The rows come from 4 hidden closed curves, with some noise, and rows from the same curve form a group. Each curve winds through 8 dimensions. The rows are also pushed far along 5 directions, which tell nothing about the answers.
Known rows, each followed by its group:
[ 12  11   1  -3  36  12   0 -17  -6   5   7  11  -6   4 -15 -22 -10  -3
 -24  -9  21   9 -18]	W
[  3  -3  -6  -2  19  -3  -2 -33  10   5  14  10  -1  -5  -8 -19  -6  -6
  -6  -9  27   0 -30]	J
[-10   4   0 -12  13  32  11 -41  -4   5  25  18   4 -14   2 -21  -6   6
  -7  -1  16  13 -24]	J
[  8   2  -5  13   2   3   6 -27   0  -8   4 -13 -20 -15  11   0   3 -28
  -2   9 -22   4  -5]	J
[ 15 -22 -15  27 -17 -37   1  -2  12 -24   8 -20   1  11   7  -5   0 -15
   7  -4  16  12   9]	K
[-21   8   5   9   2  30  37   3   9  12  10  10  19   7  16  15 -26 -10
   4   9   5  -8   3]	J
[-15   7   3 -22 -10  33  25 -33   5  27   9  20  23  -7   8 -13 -13  23
   2   3  24  15  -9]	Y
[  0 -13   0   4  -2 -17   6  41  -7 -12  21   8  22  29 -17   5  -8  -8
  -3   5  26 -12   7]	W
[ -3  22   8 -10  12  17 -15 -16  -8  21   3   8 -17 -12   5   3  11  10
  -3  -1 -21   3  -6]	J
[ 25 -21  -3  19 -13 -24  -7  -9   4 -34 -13 -25 -17   2   7 -17   6 -19
   4 -10 -12   6   2]	W
[ 12  -7   7   1  17 -16 -13  -8   1 -16   3   3  -8  10  -9 -18   8  -2
 -13 -20   2  -4 -15]	J
[ -8   2  -5  -5   1   5 -11  18 -11   5  -8 -13  -5 -10  -2  16   6  17
  -1   8  -6 -11  -3]	W
[ -3  -5   2   9   2 -11   6  33   5  -1  -5   6   4  10 -12  17 -11 -12
  10   6  -2 -16  11]	Y
[  3  -8  10  -6  -8 -26   4  17   1  -4  18  21  16  25 -15  -3  -2  -7
   2  -4  10  -9   1]	J
[ 18  -9  -3  10   2 -29  -3   9   1 -10  26   4   4  17  -6  -5 -15 -34
   4   0  26  -5 -15]	J
[  0   7  12 -11   7   1 -13  15  -1  -6   0  16   1   5   2   1   5  -4
   2  -7  -8   0   5]	J
[  2  -8  -1  13 -29 -10  12  -3  13 -17  -6  -7  15   3  15  -3 -15 -14
  20  -4   8   8   8]	Y
[  5  -2  -1 -10 -17 -10 -18  19 -20   6 -21 -18 -15 -11 -13   8  16  43
   3   6 -20  -5   6]	Y
[ 14   6   2  -4  13   6  -3 -30  -8  -9  -7  -9 -30 -23   6 -15   7   8
 -14  -3 -23  14 -17]	Y
[  3  12   6 -11  19 -16 -19  36 -10  -3  11  20   3   9 -17   9  -5  -6
  -4  -1  12  -6  -5]	K
[ -8   5  -4   4 -13   4  30 -19  12   1  13  11  15  -7  12   2 -19 -14
  10  10  10  16   3]	K
[ 16 -26  -9 -16  -7 -10 -15 -32  -1  -4 -19 -19 -16 -19  -9 -30  17  31
  -4  -9   6   2 -25]	W
[ 16 -11  -2   2   3 -29  -5  -6   9 -18   8   0 -11  -2   5  -8  -1 -19
   3  -4   2   6 -11]	K
[-19   6  -4 -10  -2  23   5   0 -15  21  10   6   6  -9 -13   9   4  21
  -2  15   0  -6  -1]	W
[  9 -14  -1  -1 -14 -19 -22  16  -6  -7 -24 -20 -17  -9  -7   3  13  19
   9  -2 -17 -10   1]	W
[-13  21  -1   6   5  14 -10   4  -1  17 -25 -10 -11 -13   2  23  12   4
   2   4 -31  -9  15]	K
[ -3  19   2   5  -6  21  -8 -10   1   0 -20 -10  -9 -16  24   8   8  -6
   7   0 -27  18  21]	J
[-15  17   2  23 -15  24  13   3  -4   5  -6 -10   6  -2  10  19 -13  -3
  13   5 -15  -6  14]	Y
[ -5 -11 -10  16 -26  -1   7  10  -6   5  -6 -11   6   1 -16   7   0   6
  14  13   1  -2  21]	W
[  1  -4   0 -22  -3  -3 -12 -11 -13   9   5   5  -5 -11 -16  -9  10  30
  -3   0   4  -4 -21]	W
[-20  13   1  10   6  26  16  21   1  14   4  -1   7   1  16  28 -15  -2
   4  12  -5 -10   8]	K
[ -2 -17  -1   7 -20   8  12   2   1 -11  -5  -8   6   1   3  -4   2  -5
   8   7  -8   2  16]	W
[ -5  -8  -4  24  -8 -14  19 -20  15  -8  15   4  14  12  -8  -6 -15 -21
   7  -8  17 -11  -9]	K
[ -2 -12  -3   0 -28   0  -5   1 -14   4 -16 -25 -17 -14  -1   8  19  36
   8   9 -31  -7   6]	Y
[ -1   7   3   9   9   9   8 -10   7  -6  17   7   8  11  14  -3  -3 -33
  -6  -2   4   5   3]	Y
[ 10  -4   2  -6  21 -24   7  -6  13  -1   6  11  -4   5  -8  -7 -10 -10
  -9  -6  12  -6 -22]	K
[  9 -10   0  -2 -13 -17 -21  23  -8   9 -14 -17  -9  10 -10   9  18  12
   2   2 -12 -18   7]	Y
[ -6   0  -7 -17   8   7  -8 -27   0  18   1   6 -10 -20  -6  -8  12  23
  -3   2   3   4 -16]	J
[ 11   5  -7  -1  15  17  -5 -52  -2   7 -13 -18 -26 -25   5 -21   8   9
 -16  -5  -9  10 -22]	K
[ -5  -7  -5   7 -25  15  29 -31   3  -2   2  -9  -6 -21  15  -1  -3  -6
  11  17 -22  13   7]	Y
[-18  -3  11 -21  -5  31  33 -20   4  17  12  21  16  -3   9 -10 -11  34
  -2   2   7   5 -10]	J
[ 19 -18   2 -19  -7 -21 -11 -15  -5  -8  -5  -2 -13  -8 -12 -25   6  26
  -1 -10   6   2 -26]	W
[-10 -35  -9 -10 -46 -10  19  -2  -9   2  16  -5  18   1 -13  -8   6  45
  11  14  16  -1  -1]	Y
[-11 -21 -14  20 -29  -7  22 -12   1 -17  19  -7  22   3  -8  -5 -10  -5
  11   6  23  -3  -1]	J
[ 10  13  -2  11  21 -19 -22  19  -4   0   4   4  -4  14 -17   7   1 -25
  -7  -4   7  -8   2]	W
[  7  -1  -5  16  -2   3 -11  18 -14 -19 -14 -26 -10   0   2   6  11  -9
  -7   4 -18  -1  17]	K
[  6 -19 -12 -13 -16 -13   9  -3  -8   5  18  -1  15   4 -15 -16  -9  29
  -3   8  43  11 -14]	K
[-15  25  15 -10  38  21  -9   1  -3  13   8  29 -12  -4  -4   8   9   4
 -12  -7 -23  -5  -3]	K
[-18  -5  -3  -3  -8  30  19 -26   6  10   2  -1   2 -17  16  -2  -2  18
   5   6  -4   5  -4]	J
[ 14   7   7  15  20 -18 -13  15  -2  -7   1   1  -3  20 -15  -2 -14 -15
  -6 -18  12 -18 -17]	Y
[  5  -8  -6  27   1 -23 -22   7  -1 -17  -3 -18 -13   9  -7   3  16  -3
   0 -13  -9 -10   6]	Y
[  2 -14  -8  17 -22 -15  20  -7   8 -12  13  -5   6   1   0   2 -10 -26
  14  11   3   0   4]	Y
[  2  -3 -10   3 -19  -7   5 -12  -8   1  12   0   8  -2 -13  -7  -2   1
   6   9  15  10   2]	W
[ -3   9   6  16  14  15  -6  15   5  -3 -10 -12 -11   3  24  15  -2  -8
  -2  -6 -18  -5   8]	K
[ 32  -8  -6   3  10 -31 -19 -14   4 -23  -2  -7  -9   4  -7 -26   4 -29
  -9 -12  17  13 -11]	W
[  8  -3  -8  -9  15  11 -13 -32 -13   3  -1 -12 -20 -19 -10 -20  15  15
 -19  -1  -2   3 -22]	W
[ 21  -8  -6   9  12 -27   5  -5   2 -14   9  -7  -5   7 -10  -9 -16 -24
  -9  -3  19  -7 -25]	J
[  3 -16   0 -14   3 -13  18   9   2   3  14  10  14  11 -13  -8 -17  13
  -6   3  31  -7 -19]	J
[ -2  31   5  25  48  14  -9  10   6 -10  -9  -4 -23  -3  21  21  -2 -35
 -15  -8 -31  -2   8]	K
[ -4   6  12  -1  28   4  -7  28   2  -2 -10   3 -13   7   8  14   7  11
 -14  -8 -22 -10   6]	K
[-12   1  -7  25 -17  19  18  15   2  -7 -17 -24   4  -7  17  22 -14 -10
  15  13 -13  -6  20]	Y
[ -8  -5   2 -21   1   0   2  16  -4  18   4  14   4   5 -14   5  14  23
  -7  12  -3  -1  13]	K
[ -9 -21  -8 -14 -32  -4 -12  11  -8   8 -20 -15   2 -14 -13   5  17  39
  17   9  -5 -11   5]	W
[ -9 -13  -8  12 -30 -26  -2  24   5 -11  -2  -9   6  -3  -1  23   1  -6
  27  10  -6 -11  14]	Y

New rows. What belongs after each?
[  3  -5   3 -18   5 -12  12  -8  10   7  15  22   5   2  -1  -9  -5   1
  -2   3  13   9  -8]	K
[  9   9   5 -11   3 -14 -13  18 -11   4   8  10   5  11 -12  -1  -5   5
  -3  -3  16   2  -6]	J
[ 22  -2  -9  22   3 -13 -12   6   0 -18  -9 -29 -16   2  13   1  -2 -27
  -3   0  -3   6   6]	J
[-2 -6  8 -5  0  2 11 -1  2  2 10 10  5 10  2 -7 -2 13 -3 -5  5  2 -3]	W
[  0  -3   1 -13  13 -29 -16  11   0   0  16  25   2   6 -26  -4   6  14
  -2  -8  17  -3 -12]	Y
[-10  10   1 -22 -15   6   3  13  -6  17   8  17  13  -7   0  11  -4  14
  12  15   7  12   9]	K
[-16  12   1  -7   3  36   5   2 -14  22   6   7   6  -3  -5   7   4  10
  -5  13  -5   0  11]	K
[ -1 -15  -3  -5 -14   5  31 -12   4   2   7  -2  11   0   6  -9 -16  15
  -1   9  16   6  -9]	J
[-16  10  -2  15 -11  18  15   5   2  15  16   2  28  16   5  13 -19 -17
  10   5  21 -12   3]	Y
[  9 -13 -12  16 -21 -15   3 -17  -6 -10  11 -22   0   2  -1  -8  -1  -6
   2   2  11  -3 -12]	Y
[  3  -9  -2 -11   6  -1  18  -5   0   5  17   6   8   3  -2 -10 -19  16
  -8   3  29   1 -24]	K
[-19  17  11   0  21  20   9 -12  10  20   0  18  -1  -1   0   9  -2  -3
  -3  -6 -17 -17  -6]	K
[ 14 -17  -5  19  -4  -4   8 -22   7 -11  -7 -21 -16   0   6 -12   3 -16
  -3  -2 -12  -2  -2]	Y
[  6  -7   3   6   2 -21  -4  21   2 -13  -8  -1   5  18 -13   0   4  -6
  -6  -7   1  -9  10]	K
[ -8  16   0  -5   4   9  18  -2   3   9   9  14  12  -5   3   7 -20  -7
   2   8  12   5  -4]	K
[-11   2  -2  15 -25  25  16 -11   3 -12  11  -2  16  -5  25   1 -12 -20
  19   6   2  17  16]	J
[ -3  -8   2  -7 -38 -19  10  11  -5   9  23  12  19  12  -7   5  -7   7
  20  11  14   0   4]	J
[ -1 -16   0  30 -13  -2  25   2   7 -18   5 -10   9  13   3  -2 -20 -15
   9  -3   6 -10   2]	Y
[ 18 -17  -3 -11   6 -18 -11 -27  -7 -16  -5 -10 -21  -9 -13 -28  24  19
 -20  -9 -10   8 -15]	J
[  8  -7  -2  -1  11 -32 -14  -3   5 -13   9  12  -5   2 -17 -11   4   3
  -1 -14  13   2 -14]	Y
[-10   6   1  14 -13 -19   5  39   1   0   0   0  13  12  -6  33 -13 -18
  16  10  -5 -24  12]	J
[ -1 -16 -14  22 -33 -18  20  -9   1 -18  28  -9  18   7   1   0 -10 -29
  13  13  18   2   4]	Y
[ 18 -26  -3 -23 -10 -21  -5  -1  -7  -8   0  -9  -6  -2  -3 -22   5  41
  -8  -3  19  12 -18]	K
[ 10  10  -5  22   3  11   8 -29   9 -15  -2 -17 -13 -15  30  -1 -13 -43
   5   1 -11  14  -4]	K
[ -4 -11  -4 -14 -35  -2   6 -13  -8   8  -4  -2  12  -9 -12  -9   1  28
  13   6   9   0  -6]	K
[  7  -5   5   0  -9 -19  -3  15   2  -1  10   4  -1  12   2   6   2 -15
   8   3  -6  -5   5]	J
[ 10   2  -1 -14   6  22  15 -31  -3   7   5  -1  -8 -14  15 -19  -9  11
 -12   5   7  23 -15]	J
[-21   4   7 -11   2  32  21  11  -4  18  -8  14   4  -8  -3   9  -6  35
   1   9 -11   1  13]	Y
[-19  -3   6 -23 -15  18   2   5  -6  19  14  20  15  -4   0   2   2  35
  11   6   9   3   0]	J
[-11   1   8   8   7  13   9   6   2  -9   2   6   2   3   5   2  -7  11
   0  -9  -5  -3   1]	Y
[  9 -26  -5  -8 -18 -18   5  -6  -2 -16  -9 -17 -10  -9   4 -14  14  41
  -6   0  -6  15   1]	K
[-10   2   4  -6 -11  18  15 -42   6   6  -5   5  -4 -18  10 -12   5  23
   2  -6 -17  11  -4]	K
[  5   5  10 -15  11  12  -1 -19   2  15  -1  12  -6   3   1 -16   8   9
 -11  -7  -6   8  -2]	Y
[-19  13  -2   7  -8  25  22 -12  -5   9  25   9  20   2   5   6 -12  -4
   2  10  11   4   3]	Y
[  1  -9   9 -28   1 -17 -16  32 -11  26   6  17   8  22 -30   1  11  31
  -5   0  12 -22  -6]	Y
[ -1  -3   7 -27  -8  10   7   2  -7  16  -9  10  10   0 -12  -7   0  20
  -2   5   4  -5  -5]	K
[ -2 -10  -7  15 -21 -25  -6  37   7  -5  -5 -12   2   9   6  28   8 -18
  18  13 -13  -6  31]	K
[ -8 -11   1  -2   5   2  15   5   2  -3  15  11  12  10  -9  -3  -4   1
  -6   2  12  -7  -2]	J
[  9  -7  -2 -20  -2 -10 -17  30 -20  -5 -20 -14 -14 -10 -11   4  13  39
  -8   7  -8   1   1]	Y
[ -9 -13   0   0 -30  27  30 -30   1  -4 -12 -16   0 -16  22  -8   3  20
   5   7 -22  11   8]	K
[ -7   0   1  12  -1  12  10 -23   0 -10   1  -5  -4  -4   6  -5   8  -5
  -6  -2 -19   2   5]	J
[  6   1   5  16  23 -14  -2 -19  11 -17  18  13  -5   9  -4 -13  -6 -30
  -6 -19   6  -4 -18]	K
[ -4 -10  -8  11 -37  -2  -6   6 -10  -7 -15 -22   5  -1  -2   1  13  26
  13   1  -4   7  23]	W
[  8   1   5 -24  19   8 -10 -20 -15   7  13  15  -7  -6 -19 -25   5  17
 -16  -5  12   3 -27]	K
[ -8   8  -1  13  -6  18   9 -26  -4  -2  14   4   7  -4   0  -8  -8 -13
   5  -2   7   4  -6]	K
[-16  15  11 -24  12  17   3  26   3  31   0  28  14   9  -1  15  -1  15
  -1   6   3  -1  15]	J
[  0  -7  -2   8 -11 -13  12  27  -6 -17  22   5  21  15  -7   5 -23 -17
   7   8  27  -4  -2]	K
[-10   9  -5  12  13  30  10  -9   2   3   2  -9   4  -1  15   4  -6 -10
  -9   3   4   2   2]	Y
[ 14 -10   0  22  -4 -32 -25  30  -6 -13 -18 -20 -15  16 -18   7  12   4
   3 -12 -14 -16  12]	Y
[ -6  -1   4 -21  18  -6  -5  36  -4  16  -4  11  -1   3 -16  16   1  23
  -7   7   0 -20  -7]	J
[  5   7   9 -32  12 -24 -20  40  -7  19  -3  25  11  18 -28   4   6  27
  -8  -4  18  -5   3]	J
[ -1  -5  -2  -3   4  11  11 -13   5   5 -12  -4 -13 -16   4  -1  -2   5
   0   6 -13   2  -4]	Y
[ -8  10  -3  10  -7  25   7  -8  -7 -10  -6 -15  -6 -14  22   8   6   0
  -2   8 -24  16  19]	Y
[ 15 -14  -2   0 -12 -16  -4  -4   1  -8 -17 -17  -3   2  -6 -10   3  -7
   1  -2  -1  -8  -5]	K
[ -3  -5   5 -12  -3  11   8 -20   6   5   1   3  -8 -11  19  -9   4  25
   1  -3  -9  13  -6]	K
[ -1   3  -1  -7  19   0  -9  20  -1   7  -5   0   4   6  -5   4  -6  14
  -9  -5  18 -10 -11]	W
[  6 -23  -7  24 -28   2  24 -17   8 -26   1 -17   8   3  12 -12  -8 -26
  11   4   1   8  11]	W
[  1 -30  -5  -6 -49 -18  13   2 -13  -3  -4 -11   6  -2 -19 -10   5  52
  14   8   3   5   8]	Y
[-16  12  -3   1  -4  24   1   8  -5  11 -11 -11  -7 -14  19  19   9  30
   1   9 -21  14  23]	K
